There are 8 hidden switches. A switch that is on adds its own fixed numbers to the row, and there is some noise. The rows also spread widely along 11 directions, which tell nothing about the answers.
(in the rows, 128 means zero)
Some rows, each with its switches (1 for on, 0 for off) after it:
[134 158 151 165 122 177 157 170 143 135 131  78 154 173 142 154 139 131
  80 127 114  78 151 119  95] => 1 0 0 1 0 0 0 0
[138 162 108 163 119 187  97 160 143 116 107  81 113 166  95 112 163 187
  45 137 193 122 150 163  97] => 1 0 1 1 0 0 1 0
[140 145 126 159 147 172 160 107 147 132 147 118 145 175 127 133 125  87
  92 137  95  75 136 104 106] => 1 1 0 1 0 1 1 0
[157 143 118 124 130 111 149  64 178 119 136 118 167 127 116 163 131  93
  97 130 104 124 143 120 134] => 1 1 0 1 0 0 1 0
[164 149 148 135 102 132 130  80 155 157 138  97 143 105 138 171 115 103
  80 148  81 124 123 137 113] => 0 0 0 1 1 0 1 0
[ 71 166  97 209 135 174 140 162  91 130 176 152 126 153 151 146 123  96
 138 131 126  75  81 138 125] => 1 1 0 0 1 0 1 1
[ 71 170  68  97 117  92 132  95 147 122 167 137 124 134  60 103 120 138
 148 157 156 160 101 153 189] => 0 1 0 0 0 0 0 0
[117 128 166  83  87 110 110  81 106 144 131 134 134 142 120 114 132 125
 158 103 172 173 131  88 138] => 0 0 0 0 1 0 0 0
[112 126 104 211 111 158 123 154 107  85 138 168 120 130 161 156 143 141
 147 129 192  89 124 126 117] => 0 1 0 1 1 1 0 1
[ 92 164  83 113 127 101 161 155 109 121 152 102 142 145 134 155 138 150
 148 109 175  96  85 190 135] => 0 0 0 1 0 1 0 0
[ 77 117 107 101 174 121 172 106 175  91 161 178 135 173  84 144 106 122
 158 118 137 130 116 125 193] => 1 1 0 1 0 0 0 1
[117 155 131 130 165 186 135  99 140 155 157 112 107 183  95  85 113 108
  55 145  85 101  97 124 123] => 1 1 1 1 0 0 1 0
[176 108 134 129  79 152  83 113  96 130  99 138  99 151 140 114 143 105
 140 140 174 115 162 118  70] => 0 0 1 0 1 0 1 0
[139 120 111 114  53 113 119  86 117 118 123  80 107 142  94 140 142 115
 138 183 163 103 173 118  90] => 1 1 0 0 0 1 1 0
[134  97 140  91 108 113 134  88 118 109 105  97 128 195 109 124 155 128
 152 106 200 121 160  93 119] => 1 1 0 0 0 0 1 1
[126 116 130 118  97 111 169 124 148 109 154 176 163 142 159 216 113  39
 211 135 112  77 157 127 105] => 1 0 0 1 0 0 1 1
[146 150  96 140  67 102 105  79 102 118 147 143 139 133 134 121 161  73
 160 143 189 119 132 121 114] => 0 1 0 1 0 0 1 0
[109 152 158 122 159 196 143 179  98 158 144 156 150 158 181 147 110  81
 133  53 106  86  66 152  66] => 1 1 1 1 0 0 1 0
[140  84  85 135 146 101 120  87 129  93 123 206 131 110 143 167 106  84
 184 101 137 134 117 136 143] => 1 1 0 0 1 0 0 1
[136 146 105 107 167 129 153  74 141 166 137  84 139 175 111 136  95  99
  85 106  69 111  99 154 139] => 1 0 0 0 1 1 1 1
[ 93 158 139 127  78 112 117  68 115 126 160 108 135 148  99 101 155 125
 121 135 188 148 130  80 154] => 1 1 0 1 0 0 0 0
[155 119 136 161 121 189 117 154 108 125  87 113 129 182 153 107 142 141
 117  87 170  98 148 107  73] => 0 1 0 0 0 1 0 1
[ 84 160  74 139  71  98 138 167  98 106 152 123 142 118 143 194 136 124
 191 121 193  93 112 201 113] => 1 0 0 1 0 1 0 1

New rows, each followed by its switches (1 for on, 0 for off):
[113 126 132  99 127 100 172  81 148 143 146  77 118 141 105 172 100 124
 118 168  77  99 107 141 149] => 0 1 0 0 1 0 1 1
[168 105 151 157  83 170  99 120 167 108  92 105 103  91 111 157 130 178
  72 173 144 137 170 126  90] => 0 1 0 1 0 0 0 0
[ 66 166 127 141 118 125 174 101 175 116 169 131 159 174  79 140 114 131
 137 145 124 116 160  82 178] => 1 1 0 0 1 1 0 1
[ 85 165 139 139  90 123 183 123 164 133 172  83 135 147 103 173 105 139
 122 185  96  78 138 129 145] => 0 1 0 1 1 1 0 1
[ 56 177 123 100 126 192 139 199 143 135 154 192 141 201  97 105 107 116
 187  93 161 123 119 146 115] => 0 1 1 0 0 0 1 1
[ 80 140 117 134 152 172 125 133 134 133 154 151  95 111 114 157  91 135
 100 126 110 123  58 184 126] => 1 1 1 1 0 0 1 1
[143 107 159  94 135 184 151 161 134 143 128 159 124 155 155 172  90  64
 155 114  75  69 123 148  54] => 1 1 1 1 0 0 1 0
[123 138 102 140 140 166 123 144 159 115 118 120 116 158  89 137 115 169
  94 116 143 136 126 176 134] => 1 1 0 1 1 0 0 1
[ 60 155 149 126  76 110 135 108 142 106 176 159 151 113 102 164 134 140
 169 135 185 156 138 100 165] => 1 1 0 1 1 0 0 0
[116 184 133 163  83 145 116 111 101 152 137  68 130 178 128 103 152 141
  87 131 174 103 133 110 111] => 0 0 1 0 1 1 1 1
[140  71 168 114 145 183 100 138  83 133  82 113  90 174 146 113 130 157
 112  68 174 136 116 111  90] => 1 0 0 0 0 0 0 1
[ 52 159 141 163  78 199 126 175 101 134 182 151  89 169 111 121 121 117
 157 172 158  94 104 127 110] => 0 1 0 1 0 0 1 1
[ 67 134 113  98 145 104 180 126 104 127 171 105 127 154 122 165 125 116
 157 126 131  82  73 144 143] => 1 1 0 0 0 0 1 0
[106  62 164  76 150 146 119  61  92 129 147 157  71 149 114 119 111 111
 136 121 146 139  77  98 134] => 1 1 0 1 0 0 1 0
[145 178 145 142 112 186 108 155 115 169  92  82 161 176 144  90 140 143
  87  55 150 136 120 130  84] => 0 1 0 0 0 0 0 1
[111 128 115 129 128 107 162  93 144  95 152  91 114 167  94 135 157 150
 108 179 172  94 131 111 161] => 0 1 0 1 0 0 1 0
[ 78 110 107 167 155 179 136 195 108  92 139 187 106 192 126 134 125 140
 173 111 183  99 130 128 139] => 1 0 0 0 1 0 0 1
[199 138 158 103  84 122 117  67 136 161 105  61 145 158 129 130 145 106
  82 128 126 129 160 118  96] => 0 0 0 1 1 0 1 0
[136 164 122 182  83 169  96 131  99 125 128 125 138 173 141  98 167  98
 115 131 185 104 165  89  83] => 1 0 1 0 0 0 1 0
[ 86 107 149 133 161 143 138  96 125 128 156 205 125 101 161 162  82  84
 150 104  89 129  82 102 146] => 1 0 1 0 0 0 0 1
[118 157 147 144 134 169 136 134 168 131 122  95 127 139 114 160 122 191
  57 117 144 125 121 158 123] => 0 0 1 1 1 1 1 1
[ 93 136  90 134 125 129 139 124 116 103 159 128  98 192 100 116 150 133
 141 158 196 104 116 142 158] => 0 0 0 1 0 0 1 1
[120 117 104 147 146 139 123  87 145  95 136 195 130 133 114 119 132 112
 141 130 164 145 125  93 153] => 0 1 0 0 0 0 1 0
[109 127 110 147 115 136 125 116 104 116 154 134  97 171 123 116 129 102
 134 159 154  87 125 126 131] => 1 0 1 1 0 0 0 1
[ 57 171 112 126 119 142 137 128 124 147 176 147 121 132 108 131  90 103
 146 137  99 117  84 148 141] => 1 1 1 0 0 0 0 1
[ 96 166 153 175  60 169 127 142 120 127 167 133 129 120 138 161 134  95
 128 173 136  81 142 107  82] => 1 1 1 1 0 0 1 0
[115 174 146 103  97 150 169 184 146 158 126  69 176 158 130 172 114 120
 133 107  89  86 142 153  78] => 1 1 0 0 0 0 0 0
[135  73 135 148 143 172 127 146 148 107 126 187  86 111 144 187  84 130
 140 151 102 115 117 155 122] => 0 0 0 1 1 0 0 1
[164  84 167  91 158 120 130  60 106 145 101  90 126 179 137 113 133 122
  97  81 132 133 127  76 131] => 1 0 0 0 1 0 0 0
[127 126 184  88 146 174 109 102 119 147 113 123 119 152 130 103 134 156
  82  68 165 153  88 112 106] => 0 1 1 1 0 0 1 0
[105 116 114 156 168 110 159 110 153 101 147 187 139  94 157 186  95 112
 146 120  95 104  89 131 161] => 0 1 1 0 1 0 0 1
[122  90 122  96 138  72 141  83 127 100 117 113 132 106 123 178 132 163
 140 101 167 143 111 134 153] => 1 1 0 0 1 0 0 0
[ 88 135 151 116 115 149 153  99 137 122 179 154 126 203  87 112 128  89
 154 157 146 108 148  75 150] => 1 1 0 1 1 0 1 0
[ 81 100 169  87 135 134 177 120 170 100 152 145 136 136 105 197 115 144
 150 136 137 117 132 110 144] => 1 1 0 1 0 0 1 0
[ 98 150 180  70 121 139 190 114 205 136 141 111 175 151 102 193  99 141
 131 110 103 126 142 118 132] => 0 1 0 1 0 1 1 1
[102 129 112  90 138  80 147  61 101 142 178 164 144 153 141 153 111  50
 182  91 128 126  72 139 166] => 1 0 0 1 1 0 1 1
[113 103 142 152  93 121 146 118 130  93 134 132 120  98 152 200 121 128
 144 149 148  79 135 123 103] => 1 1 1 1 0 1 0 1
[144 196 112 157  80 124 120  96 122 147 137  70 176 156 132 114 159 110
  87 109 161 118 148 119 112] => 1 0 0 1 0 1 0 0
[133 155 159 100 118 168 154 174 164 128 110  95 166 168 120 158 144 163
 110  90 162 118 146 144  90] => 0 1 0 1 0 0 1 0
[165 132 143 150 121 101 162 107 137 101 110  93 176 120 181 196 164 141
 107  95 173  74 133 120  99] => 0 1 1 1 1 1 1 0
[140 100 164 132 154 168 135 135 141 109 106 150 146 135 152 161 130 142
 116  74 149 129 126 108 104] => 1 1 0 1 0 0 0 0
[120 133 101 169 167 132 124  89 163 109 135 175 151  77 129 180 120 140
  88 105 126 166  99 139 165] => 1 0 0 0 1 0 1 0
[ 86 119 105  71 152  93 140  96  89 133 163 160 103 145 129 126 115  98
 174 117 149 119  59 148 151] => 0 0 1 0 0 0 1 0
[ 78 127 135  92 104 138 116 104 150 133 144 154 110  98  85 176  88 145
 146 129 125 174 105 160 142] => 1 1 0 0 1 0 1 1
[105 127 126 147 100 205  78 161 104 130 149 231 109 107 144 148 108  83
 173 112 156 148 108 155  80] => 1 0 0 1 0 0 1 0
[106 182 145 136  71 161 141 163 131 152 137 115 168 157 140 154 126 100
 159 111 133 104 138 128  82] => 0 1 0 0 0 0 1 1
[116 118 163 139 131 193 107 155  75 147 104 119 107 157 164 113 121 133
 113  72 148 105  93 118  75] => 1 1 1 0 0 0 0 1
[ 94 118 150 105 174 151 161 153 115 133 143 114 102 125 146 157 102 159
 105 108 112  91  47 163 124] => 0 1 1 1 0 0 0 0
[116 133  91 183  73 171  52 121 102 117 151 209  85  78 116 123 111 102
 148 158 161 159 116 156 110] => 1 1 0 1 1 0 0 0
[112 161  82 167 103 166 126 164 170 121 146 179 131 109 115 177  94 100
 150 168  99 120 139 174 113] => 0 0 0 0 0 0 1 1
[133 140 156 108  42 166 107 148 145 138 114  90 111 167  93 129 127 150
 130 167 163 132 186 138  91] => 0 0 0 1 0 0 0 1
[125 113 143 127  72 108 111  69 130 108 131 112 123  74 120 192 138 157
 117 137 180 148 131 131 116] => 1 1 0 1 1 1 1 0
[125 143  82 143  76 154  93 122  97 131 135 112  82 148  97 101 135 127
 126 180 173 117 135 153  98] => 0 0 0 0 0 1 1 0
[ 60 194  97 194 110 194 144 176 104 139 191 132 126 185 127 126 128  97
 130 142 142  69 103 150 112] => 1 0 0 1 0 1 1 1
[142 142  86 173 112 138  92 116  99 111 120 185 158 169 159 100 153  71
 168  75 195 135 145 101 117] => 1 0 0 0 0 0 0 1
[142 109 146 136 124  90 164  64 159 117 145 119 150  86 149 212 109  99
 116 147  73 104 123 114 141] => 1 1 0 1 1 0 0 0
[ 79 107 139 159 132 127 164  95 178  80 168 193 136 107 109 198 114 120
 156 176 123 120 153  74 172] => 1 1 0 0 1 0 1 0
[166 106 134 120 148 167 132 140 132 153 105 127 115 126 147 153  83 108
 111 119  57 103 106 159  85] => 0 1 0 0 1 0 0 0
[123 183 137 172 120 203 105 165 143 145 130 144 164 143 136 123 134 132
  87  82 141 147 130 134 100] => 1 0 0 1 0 0 0 0
[110 162  99 133 123 153 128 177 102 146 137 156 136 135 164 157 110  89
 162  93 125  95  81 191  88] => 0 0 1 0 0 0 1 1
[120 133 105 118 113 147 101 116  66 155 146 103  85 141 126 105 118 106
 116 127 131 114  67 170 102] => 1 1 0 1 0 0 0 0
[158 166 143 155  84 153 112  93 140 156 122 112 171 123 140 144 129  90
  99 110 108 133 148 107  89] => 1 1 0 0 1 0 1 0
[ 98 158 122 109 109  69 163 104 145 143 156  99 168  68 140 224 101 120
 134 124  83 127  94 166 153] => 1 0 0 0 1 0 0 0
[ 78 178  99 140  71 104 122 121  93 142 182 120 116 139 120 131 125 111
 159 155 160 119  90 164 155] => 0 0 0 1 1 0 0 1
[130 128 145  97 104 161 100 102 145 144 124 123 108 133  81 120 107 147
 102 128 131 168 132 145 119] => 1 1 0 1 1 0 0 0
[110 149 198 109  72  96 129  37 117 152 140  35 120 111 122 151 145 172
  65 140 158 139  98 100 146] => 0 1 1 1 1 0 1 1
